The rows of each matrix lie in a flat space through zero, up to rounding. After each matrix: how many dimensions does the smallest such space have?
In the rows, zero is written as 128.

[[102 137 140  84 110 145 122 113 143 118 128 109 141 108 142 101  85 136
  117]
 [137 120 172 119 157 146 152 102 125 150 142  75 159 163 110 139 151 148
  153]
 [140 172 115 132 111 160 132 112 141 114 135  95 113  46 143 100 115 126
   83]
 [ 84 119 132  61 140 120 115 112 119 125 134 155 132 156 159 115 151 110
  151]
 [110 157 111 140  90 120 145 115 143 101 140 131 128 139 108 180 104 131
  127]
 [145 146 160 120 120  95 124 117  99 114 139 120 142 128 130 103 146 118
  126]
 [122 152 132 115 145 124  92 126 119 163 114 143 151 162 144 141 161 111
  168]
 [113 102 112 112 115 117 126 105 109 135 109 168 141 167 121 136 139 140
  154]
 [143 125 141 119 143  99 119 109  73 155 140 130 147 129 108 154 124 146
  128]
 [118 150 114 125 101 114 163 135 155  67 136 128 125 165 140 126 164 132
  175]
 [128 142 135 134 140 139 114 109 140 136  94 107  99 106 126 129 137 129
  108]
 [109  75  95 155 131 120 143 168 130 128 107 172 109 121 164  85 108 102
  130]
 [141 159 113 132 128 142 151 141 147 125  99 109  77 109 102 104  95 152
  117]
 [108 163  46 156 139 128 162 167 129 165 106 121 109  78 146 117  84 139
  157]
 [142 110 143 159 108 130 144 121 108 140 126 164 102 146  52 181  97 100
  100]
 [101 139 100 115 180 103 141 136 154 126 129  85 104 117 181  38 124 128
  152]
 [ 85 151 115 151 104 146 161 139 124 164 137 108  95  84  97 124  47 151
  147]
 [136 148 126 110 131 118 111 140 146 132 129 102 152 139 100 128 151 123
  159]
 [117 153  83 151 127 126 168 154 128 175 108 130 117 157 100 152 147 159
  165]]
  17

[[171 117 118 117 116 117 128 133 134 128 145 122 123 152 112 145 136 119
   99]
 [117 139 131 128 113 134 123 126 123 130 137 135 132 130 126 116 145 125
  128]
 [118 131 144 111 154 110 134 135 135 115 112 115 127 121 112 131 123 141
  133]
 [117 128 111 161 104 159 119 119 115 144 134 150 133 119 160 117 120 120
  140]
 [116 113 154 104 217  88 156 133 151 103  75  85 116 106 115 153  84 155
  154]
 [117 134 110 159  88 163 115 118 112 147 145 156 135 125 157 111 135 115
  134]
 [128 123 134 119 156 115 141 118 139 125 119 110 120 133 127 137 126 127
  135]
 [133 126 135 119 133 118 118 163 123 110 110 134 137 106 107 131 100 155
  121]
 [134 123 135 115 151 112 139 123 139 123 122 110 121 135 120 138 129 127
  128]
 [128 130 115 144 103 147 125 110 123 145 148 138 127 140 147 120 146 109
  128]
 [145 137 112 134  75 145 119 110 122 148 173 143 129 162 132 117 177  97
  105]
 [122 135 115 150  85 156 110 134 110 138 143 158 139 121 142 111 131 125
  125]
 [123 132 127 133 116 135 120 137 121 127 129 139 134 120 128 121 125 133
  128]
 [152 130 121 119 106 125 133 106 135 140 162 121 120 168 123 131 173  98
  106]
 [112 126 112 160 115 157 127 107 120 147 132 142 128 123 166 119 123 115
  147]
 [145 116 131 117 153 111 137 131 138 120 117 111 121 131 119 145 115 133
  124]
 [136 145 123 120  84 135 126 100 129 146 177 131 125 173 123 115 198  91
  106]
 [119 125 141 120 155 115 127 155 127 109  97 125 133  98 115 133  91 158
  137]
 [ 99 128 133 140 154 134 135 121 128 128 105 125 128 106 147 124 106 137
  157]]
  4

[[132 166 105 122  74 100 154 108 133 146 153 131 141  63  82 115 119 109
  100]
 [166 149  85 129 126 159 144 132 136 128 128 174  70 128 127 114 166 149
  103]
 [105  85 165 113 100 121 100 131 110  98 117 140 143 126 151 142 130 103
  136]
 [122 129 113 144 110 100 102 133 160 129 150 142 142  86 154 137  81 137
  112]
 [ 74 126 100 110 135  92 112 101 169 160 149 124  84 117 141 132 105 135
  163]
 [100 159 121 100  92 126 119 111 120 134 125  89 157 119 116 152 120  99
  122]
 [154 144 100 102 112 119 177 130 112 171 128 143 119 134 105 108 149 131
  127]
 [108 132 131 133 101 111 130 154 149 143 120 132 115 126  96 177 113 146
  171]
 [133 136 110 160 169 120 112 149 127  96  89 122 121 116 137 113 148 125
   81]
 [146 128  98 129 160 134 171 143  96 234  84 118 111 134 119  95 203 105
  101]
 [153 128 117 150 149 125 128 120  89  84 167 106 156 126 150 125 112 101
  104]
 [131 174 140 142 124  89 143 132 122 118 106 191 158 130 131 133 133  98
   87]
 [141  70 143 142  84 157 119 115 121 111 156 158 109 185 147 108 164 128
  164]
 [ 63 128 126  86 117 119 134 126 116 134 126 130 185  85 133 129 134 140
   88]
 [ 82 127 151 154 141 116 105  96 137 119 150 131 147 133 145 129 124 104
  127]
 [115 114 142 137 132 152 108 177 113  95 125 133 108 129 129 229 116 143
  166]
 [119 166 130  81 105 120 149 113 148 203 112 133 164 134 124 116 112 134
  125]
 [109 149 103 137 135  99 131 146 125 105 101  98 128 140 104 143 134 127
  129]
 [100 103 136 112 163 122 127 171  81 101 104  87 164  88 127 166 125 129
  111]]
  14

[[ 49 116 160 185 146 111 106 144 103 148 196 160  67 167 113 179 116 112
  135]
 [116 136 138 119 123 138 127 131 146 121 127 130 138 125 121 134 126 120
  111]
 [160 138 118  96 117 142 138 122 150 114  95 114 163 108 132 107 133 131
  115]
 [185 119  96 119 128 118 140 116 106 133  99 110 138 115 148  95 137 150
  157]
 [146 123 117 128 130 122 131 124 117 131 121 123 128 126 135 118 131 136
  141]
 [111 138 142 118 122 140 126 132 151 119 129 131 139 126 118 137 125 117
  105]
 [106 127 138 140 131 126 122 133 126 131 144 136 115 137 123 142 125 122
  126]
 [144 131 122 116 124 132 133 125 134 124 114 121 141 120 131 118 130 131
  126]
 [103 146 150 106 117 151 126 134 169 111 125 131 151 121 113 140 124 110
   88]
 [148 121 114 133 131 119 131 124 111 134 123 123 123 127 137 117 131 138
  146]
 [196 127  95  99 121 129 144 114 125 123  82 104 159 104 147  87 139 149
  143]
 [160 130 114 110 123 131 136 121 131 123 104 116 147 115 136 108 133 136
  131]
 [ 67 138 163 138 128 139 115 141 151 123 159 147 117 142 107 163 118 104
   97]
 [167 125 108 115 126 126 137 120 121 127 104 115 142 116 140 105 134 141
  141]
 [113 121 132 148 135 118 123 131 113 137 147 136 107 140 127 139 126 128
  138]
 [179 134 107  95 118 137 142 118 140 117  87 108 163 105 139  96 136 139
  127]
 [116 126 133 137 131 125 125 130 124 131 139 133 118 134 126 136 126 126
  129]
 [112 120 131 150 136 117 122 131 110 138 149 136 104 141 128 139 126 128
  141]
 [135 111 115 157 141 105 126 126  88 146 143 131  97 141 138 127 129 141
  164]]
  2

[[ 91  76 102  98  84 109 172 154 119 142  81  91 129 125 116 128 130 168
  135]
 [ 76  79 183 102 198 131 166 133 115  93 200 146 106  91  88 167 110 127
  123]
 [102 183  71 132 113 117 132 128  60  70 115 118 124 140  91 123 138 161
  109]
 [ 98 102 132 139 134  84 103 147 148 166 117 104 146 134  87 120 115 114
  132]
 [ 84 198 113 134 157  75  94 147 106 138 142 101 137 110  89 135  95 117
  115]
 [109 131 117  84  75  92 155 136 127 159  85 112 145 182 128 133 119 157
  118]
 [172 166 132 103  94 155 156 140  78 107  58 131 120 108 133 180 131 142
  125]
 [154 133 128 147 147 136 140 145 154 120 130 103 137 144  88 164 161  92
  150]
 [119 115  60 148 106 127  78 154 245 201 150  83 144  94 165 136 150  65
  125]
 [142  93  70 166 138 159 107 120 201 162 147 123 107  78 137 122 161 102
  119]
 [ 81 200 115 117 142  85  58 130 150 147 153 158 133 169 148 156  96 120
   57]
 [ 91 146 118 104 101 112 131 103  83 123 158 141 116 138 143  81 107 161
  121]
 [129 106 124 146 137 145 120 137 144 107 133 116 152  94 189  89 121 131
  144]
 [125  91 140 134 110 182 108 144  94  78 169 138  94  68 104 168 159  76
  150]
 [116  88  91  87  89 128 133  88 165 137 148 143 189 104  99 116 129  95
   98]
 [128 167 123 120 135 133 180 164 136 122 156  81  89 168 116 184 165 122
  163]
 [130 110 138 115  95 119 131 161 150 161  96 107 121 159 129 165 141 118
  140]
 [168 127 161 114 117 157 142  92  65 102 120 161 131  76  95 122 118 116
  140]
 [135 123 109 132 115 118 125 150 125 119  57 121 144 150  98 163 140 140
  107]]
  12
